The rows of a group lie close to one hidden flat surface of 12 dimensions, which passes through zero. Surfaces can cross.
In the rows, zero is written as 128.
Known rows, each followed by its group:
[191 120 167 133  78 128 149 150 137 143 151 146 122 165 113 138 172 130
 114 100 134  97 103  99  81] | j800
[108 112 106 143 154  79 139 106  85 133 117 191  94 109  98 105 200 127
 139 164 109  77 127 154 133] | j780
[155  99  87 163  80 147  77 116 119  49  50 130 151 156 162 103 111  81
  90 146 138 132 161  99 140] | j880
[164 153 124  90 151 139  66 100 136 132 104 126 103  94 129 102 152  61
 121 152 181 118 139  93 125] | j800
[112  83  95 158 128 108 118 151  63 169 195 112 160 121  81 114 145 167
 133 120 144  69 106 148 114] | j800
[142 120 130 197 121 116 158  79 124 147 135 188  64 136 154  70 156 122
 164 155  96 114 147 110 139] | j800
[141 106 207 145 129 135 162 135 112 143 131 156 149 177 186 138 160 129
  87  82  73  69 103 134 111] | j882
[124  83 100  77 132 156  73 161 146 132 117 167  58 144 141 149 100 125
 109 127 121 112 187  78 127] | j780
[103  30  84 193  79 105 149 169 139 119 116 157 152 137 153  50 154 102
 134 141  91 113 170 180 144] | j882
[ 98 135  74 101  95 124 110 113  72 120  80  79 141 124 149 131  89  99
 128 159 119 128  78 165 162] | j780
[119 205 145 114 102 150 132 142 129 129 114 108 130 146 158 134 135 164
 105  93 152 190 109 114 139] | j800
[152  90 138 148 115 113 141 151 165 132 195  82 157  96  55  77 174 112
 133 110 178 102 124 123  97] | j880
[104 132 155 138 180 108 168 144 128 202 188 129 108 129  95 123 146 153
 143 128  94 103 115 142  89] | j880
[132 112 110 200 117 129 103 123 108  77  86 144 201 153 140 116 151 128
 121 140 143 157 146 143 124] | j882
[153  74  92 123 120  92 130 129 126 120 170 177 124  82  89 136 147 177
 133 117 133  35 166 133 148] | j880
[102 167  78 122 184 102 123  99  80 114 125 115  75  97  37 131 102 129
 108 167 122 100 133  85 117] | j882
[128 104 178  93 165 135 142 140 136 129 106 125 121 151 128 154 114  56
 122 141  90 132 107 133  91] | j800
[ 90 126  71 101 134  99 125 130 160 139 121  83 121  92  83 113 115 114
 161 175 140 149 121 171 137] | j780
[146 110 141 124  87 122 143 175 131 195 148 133 145 163 153 128 161 132
 122 113 106  91  98 160  97] | j882
[117 220 192 146 205 104 174 100 170 130 138  78 164 127  86 124 166 154
  72 112 119 109 101 118  86] | j880
[122 164 100 117 151 135  72  94 110 155  77 101 124 166 174 142  99 127
  65 148  88  50 119 107 122] | j880
[113 141 140 143 134 104 149 109 161  33  77 153 142 104 120  88 198 121
  93 117 148 139 160 125 162] | j882
[131  92 146 150  64 125 192 127 123 148 176  91 117 125 132 104 111 115
 173 118 108 129  79 153 142] | j800
[137 167  79 111  53 133 107 159 150 105  79  71 144 132 129  92 131 100
  87 131 166 160 121 121 132] | j882
[186 140 144 173  83 122 157 128 175 121 129 129 153 147 119 118 145 125
 134 126 134 133 129 116  94] | j800
[ 79 199 171 104 213 119 150 140 112 129 114 135 140 116 132 128 158 151
  53  95 101 106 128 131 124] | j880
[118 147 175 149 162 152 104 119  79 131 121 182  92 180 150 144 163 140
 134 120 133 185 119  91 109] | j880
[174 160 141 126 120 114 125  74 163  54  85 149 140 108 122 143 156 129
 109 132 153 110 139 106 142] | j800
[117  90 109 138 121 118 161 133 130 122 155  94 144 124  98 151  65 140
 145 138  98 118 118 145 123] | j800
[ 94 102  92 175 165 100 125 146 129 143 112 142 177 134 115 119 137 130
 145 167  99 140 153 185 108] | j800
[103  85 162 146 143 130 145 144 102 128 108 127 162 158 161 109 147  78
 116 127  87 116 105 169 116] | j882
[ 93 142 138 151 145 117 150 116  58 160 181 109 117  92 117  68 169 134
 134 108 145 108  93 135 156] | j780
[125  37 150 118 122 135 147 163  15 107 182 129 118 105  70 119 123  71
 120  99 137  74  97 110 128] | j780
[151 105 120 140 112 138 117 120 155 118 105 149 136 151 170 149  93 132
 122 133  98 109 157 125 134] | j882
[133 136  86 146  88 115 133 142 172 155 143 144  81 108 120  73 147 139
 161 147 145 159 161 124 134] | j800
[152 140 137 155 110 136 143 148  89 157 124 190 143 179 173 182 108 185
 122 109  80 121 134 132 110] | j880
[157 186 215 168 116 134 203 139 144 108 135 153 158 124 147  90 189 117
 119  84 140 185 126 124 122] | j780
[120 114 191 106  95 136 209 132 196 113 149  88 120 110 164  92 120  94
 130  86 103 139 107 144 160] | j882
[121  98 206 124 169 156 149  91 121 111 174 114 128 113 154 143  99 113
 155  90 124 138 110 117 154] | j882
[156  92 211 212 165 159 150 106 146 110 143 111 195 145 167  88 114  61
 126 115 111 140 136 118 104] | j800
[123  81 106 141 125 120  91 109  80 159 172 172 119 109 126 130 162 168
 196 138 166 125 122 151 153] | j882
[137 113  64 150  91 125 109 146 123 175 162 133 113 122 118 128  97 166
 179 151 141 144 145 133 130] | j882
[104 165 150 161 189 103 162  98 203 117  98 164 106 162 112 146 152 166
 132 157  82 162 159 128  92] | j780
[106 164  92 123 166  83 111 115 190 152  96 154 122 107 111 112 196 152
 149 177 138 138 151 174 122] | j780
[178 130  80  82 119 133  90 141  49 137 134 189  93  80 103 174  93 125
 137 138 155  94 156  99 135] | j780
[133 150  96 131  62 115 198 133 139 146 150  93  69  94  93  84  91  97
 176 154 120 171 104 132 143] | j780
[107 149 154  96 170 126 133 136 145  74 106 166 134  92 139 130 166 141
  88  93 144 136 170 121 158] | j880
[ 96 146 159 129 168 147 142 119  89 116  99 167 126 150 194 150  97 146
  92 104  70 117 141 125 156] | j880
[127 131 162 157 148 161 116  54 134 101 124 129  78 162 157 134  96 126
 154 139 118 160 123  72 139] | j880
[134  63 176 162 145 147 169  93  72  76 131 160 131 144 153 162  56 101
 130 115  64  97 129 115 146] | j780
[167 145 135 131 114  93 162 115 153  30  70 167 178  88  96 139 175 102
 119 139 150 148 145 152 140] | j780
[ 81 100 121 134 134 142 126 145  26 119 110 167  98 137 156 113 118 101
 130 126 104 155 128 134 160] | j880
[107 165 102 107  59 116 185 135 190 150 123 145  47 119 175  92 120 166
 134 112  89 141 151 130 176] | j882
[143 159 124 113 115 140 107 112 124 186 133 100 120 161 154 165  95 149
 132 138 111 111  88 125 106] | j880
[140  99 149 118 160 125 125 144 127 148 125 128 129 136 105 125 138  62
 131 149 119 118 120 135  83] | j800
[145 197 120 144  86 143 123 111 110 190 169 135  91  97 187  61 160 172
 127  93 163 119 129 102 173] | j780

New rows. What belongs after each?
[107 170 101 167 170 149 126 147 140  84 111  98 136 118  78 110  65 114
 108 145 141 209 187  84 108] | j882
[100 114 140 125 113 133 137 107  65 132 138  91 165 129 169 135 115 129
 139 112 118 112  61 172 167] | j800
[106 186  88  89 122 116 103 150 114 131  49 125 120 166 117 157 140 119
 103 170 118 167 103 146 100] | j780
[135 107  73  66 100 153  78 168 178 195 163 105  83  86 143 115  67 113
 170 139 160 151 167 126 143] | j780
[103  77 183 159 181 138 152 130 149 106 180 135 118 127 112 103 146 136
 118  87 119 116 158  98 124] | j780
[125 181 160 173 174 124 144  73 139  52  95 172 145 125 129 154 140 175
 125 124 129 174 157 108 146] | j882
[163 120 162 123 136 137  90 107 133 104 105 152 157 126 160 122 180 101
 105 116 161 101 132 118 130] | j800
[171 124  74  70 135 136  75 159  84 181 164 167  96  71 101 170  77 125
 161 142 168 104 163 110 128] | j780
[117  97 104 117  96 139 130 134 175 135 128 117  70 150 141 111  96 122
 138 137 105 132 149 105 133] | j780
[137 113 164 188  87 144 158 123  97 161 148 131 149 171 195  97 144 128
 148 109 101 136  91 151 132] | j800
[122 155 142 112 115 122 134  97  95 149 174 135  89 101 122 125 167 170
 166 107 163 129  87 123 161] | j882
[100 103 134 132 156 113 149 115 146  97 120 128 132 108 113 115 134 108
 138 140 114 137 138 147 142] | j780
[121 110  90 136 123 107 106 125 167 179 199  84 112 100  78  86 161 173
 148 130 169  86 130 124 121] | j780
[179 185 146 127 100 150 130 144 175 164 124 176  97 146 174 134 133 150
 129 110 130 162 163  95 114] | j780
[108 121 164 147 174 120 163 144 184 134 160  74 159 106 102  73 134 101
  85 110 115  93 143 123 105] | j880
[ 91 191 109 100 141 127 144 114 124 107 105 129  82 125 121 162  86 177
 116 123 111 160 135 106 152] | j800
[ 91 112 170  84 207 135 126 152 147 153 128 146 115 118 134 143 135  88
 150 136 112 161 137 155 111] | j882
[112  98 179 125 159 157 147 165 174 131 206  60 151 103  89 108  99 120
 137  83 165 172 134 106 109] | j780
[180 110 144  57 110 130  90  74 179 101 114 125 136 103 156 190 122 120
 151 129 159  87 113 133 156] | j882
[104 167 126 176 150 127 146  88  83  94 109 118 136 137 119 128 102 138
 128 144 107 162 111 119 134] | j882
[161 138 143 132 125 104 168 151 234  85  56 152 182 150 143 151 142 113
  86 138  79 121 169 158  95] | j882
[ 77 141 103  98 145 133 102 135  27 125 106  57 171 124 109 148  95  97
 112 141 134 138  55 164 139] | j780
[121  95 185 103 145 166 114  95 102 122 187  96 108 103 158 116 117 125
 117  68 154  86 108  84 174] | j880
[ 71 164 155 159 156 124 175 113  99 131 151 125  72 129 118  70 164 142
 113 110 111 139 113 103 145] | j780
[101 177 134 105 171 126 163 121 153 127 121 106  93 108  98 136  83 117
 134 148 106 168 130 117 122] | j882
[166 147 101 115 112 101 147 118 108 122  95 169 145  79 126 147 116  93
 171 172 127 140 129 177 145] | j780
[108 145 184 136 200 133 168 164 128 151 124 149  99 169  87 142 134  95
 110 136  81 165 133 107  52] | j800
[115 113 153  75 176 124 101 156 137 131 101  91 171 121 100 141 150  44
 131 155 150 158  97 171  90] | j882
[134 192 165  88 149 105 161  81 128 124 142 123 102  99  89 160 161 157
 131 120 139 108  83 121 130] | j882
[104 109 138 167 135  98 174 161 132 147 128 153 145 150 108 108 175 125
 149 144  97 149 119 177  94] | j800
[109 120  96 175 115 142 109  79  54 113 166 122  96 109 123 109  97 167
 164 129 154 140 123  95 178] | j882
[136 106 104 170 130  97 127 131  82 171 109 143 165 189 116 172 120 135
 138 174  71  88  93 173  71] | j800
[107 148 120  89 100 110 122 147  42 111  77 104 193 123 132 140 174  88
 121 134 151 147  48 202 144] | j880
[142 109 117 156 143 117 117 154 196 126 103 134 153 144 116  99 151 104
  96 145 117 112 177 126  87] | j880
[118 111 127 114 145 153 111 165 130 184 136  98 122 148 145 119  81  70
 139 144 110 154 127 135  96] | j800
[111  81 139 151 127 157 126 111 115  77 113 102 136 126 166  88  92  74
 101 116 110 118 144 107 163] | j880
[109 119 128 130 146 135  77 110 113 112 116 118 166 132 165 127 152 151
  94 109 147  94 129 134 153] | j780
[140 180 154 114  99 137 112 114  84 139 146 105 145 132 129 136 180 157
 137 103 190 153  64 125 134] | j882
[166  85 145 156 125 124 155 151 145 159 171  98 186 139 102 154  90 113
 150 134 106 104 112 155  76] | j882
[118 158 127 120 180 124  82 112 210 123 107 122 181 112 150 146 144 162
 127 136 154 150 164 151 128] | j780
[105  94 157 144 107 135 172 114 126 146 176 100 131 111 151 105 107 117
 200 120 125 168  88 171 163] | j882
[180 144 157 154 143 122 139 103  93 110 185 158 179  47 115 123 145 148
 142  93 180  98 142 124 159] | j780
[155 116  99 112 116 128  61 120 101 138 112 151 155 131 161 150 153 148
 108 125 152  65 132 134 139] | j780
[140 174  98 173 138 120 106  92  85 141 113 109 166 133 122 135 120 145
 123 157 134 116 104 134 115] | j800
[ 81  84  74 105 123 111 115 125 127 116 101  57 142 133  98 140  86  91
 142 174 109 131  91 172 131] | j780
[133 157 160 132 133 113 133  92  85 134 116 153 141 150 147 157 176 153
 133 124 121 109  75 153 128] | j882
[139 130 109 136 148 132 124 102 124 173 161 151  87 111 137 152  64 157
 170 148 105 111 152 116 136] | j780
[142 127 123  94 146 106 102 159 147 187 114 179 136 147 134 174 161 140
 150 151 118 122 132 174  88] | j882
[104 127  91 114  87 115 134 140 123 149 153 142  87 105 127  92 161 165
 154 118 148 132 128 142 165] | j800
[146 111 154 158  91 131 106 139  95 143 153 163 171 149 164 116 215 167
 147  90 174 135 102 152 133] | j882
[165 133 100 105  83 142  88 156 163 153 173 148 103 107 126 125 146 184
 138  99 192 131 169  92 138] | j882
[114 122  86 165 110 109 125  79  66  65  72  90 152 124 110 100 119  82
 108 170 118 107  94 136 148] | j880
[114  81 198 110 200 174  82 127  65 160 175 125 137 139 157 152 115  97
 148 102 144 135 103 115 117] | j882
[135 125 139 182  91 130 151 124 141  79 145 121 169 112 125  91 161 153
 141 100 171 173 137 129 152] | j882
[163 126 141 174 153  92 140 101 201 110 101 106 204 145 121 129 153 128
  77 145  91  39 137 146  87] | j880
[119 172 105 138  94 132 152 123 111 163 101 112 104 168 168 136  78 143
 124 144  72 137  98 135 129] | j882
[162 196 169 135 122 151 127 112 172  84 120  84 169 134 139 132 127 148
  72  86 163 140 129  77 122] | j880
[114 188 102  64 152 124  74 187 114 205 115 103 129 137 117 120 176 124
  66 129 152 100 112 134  84] | j880
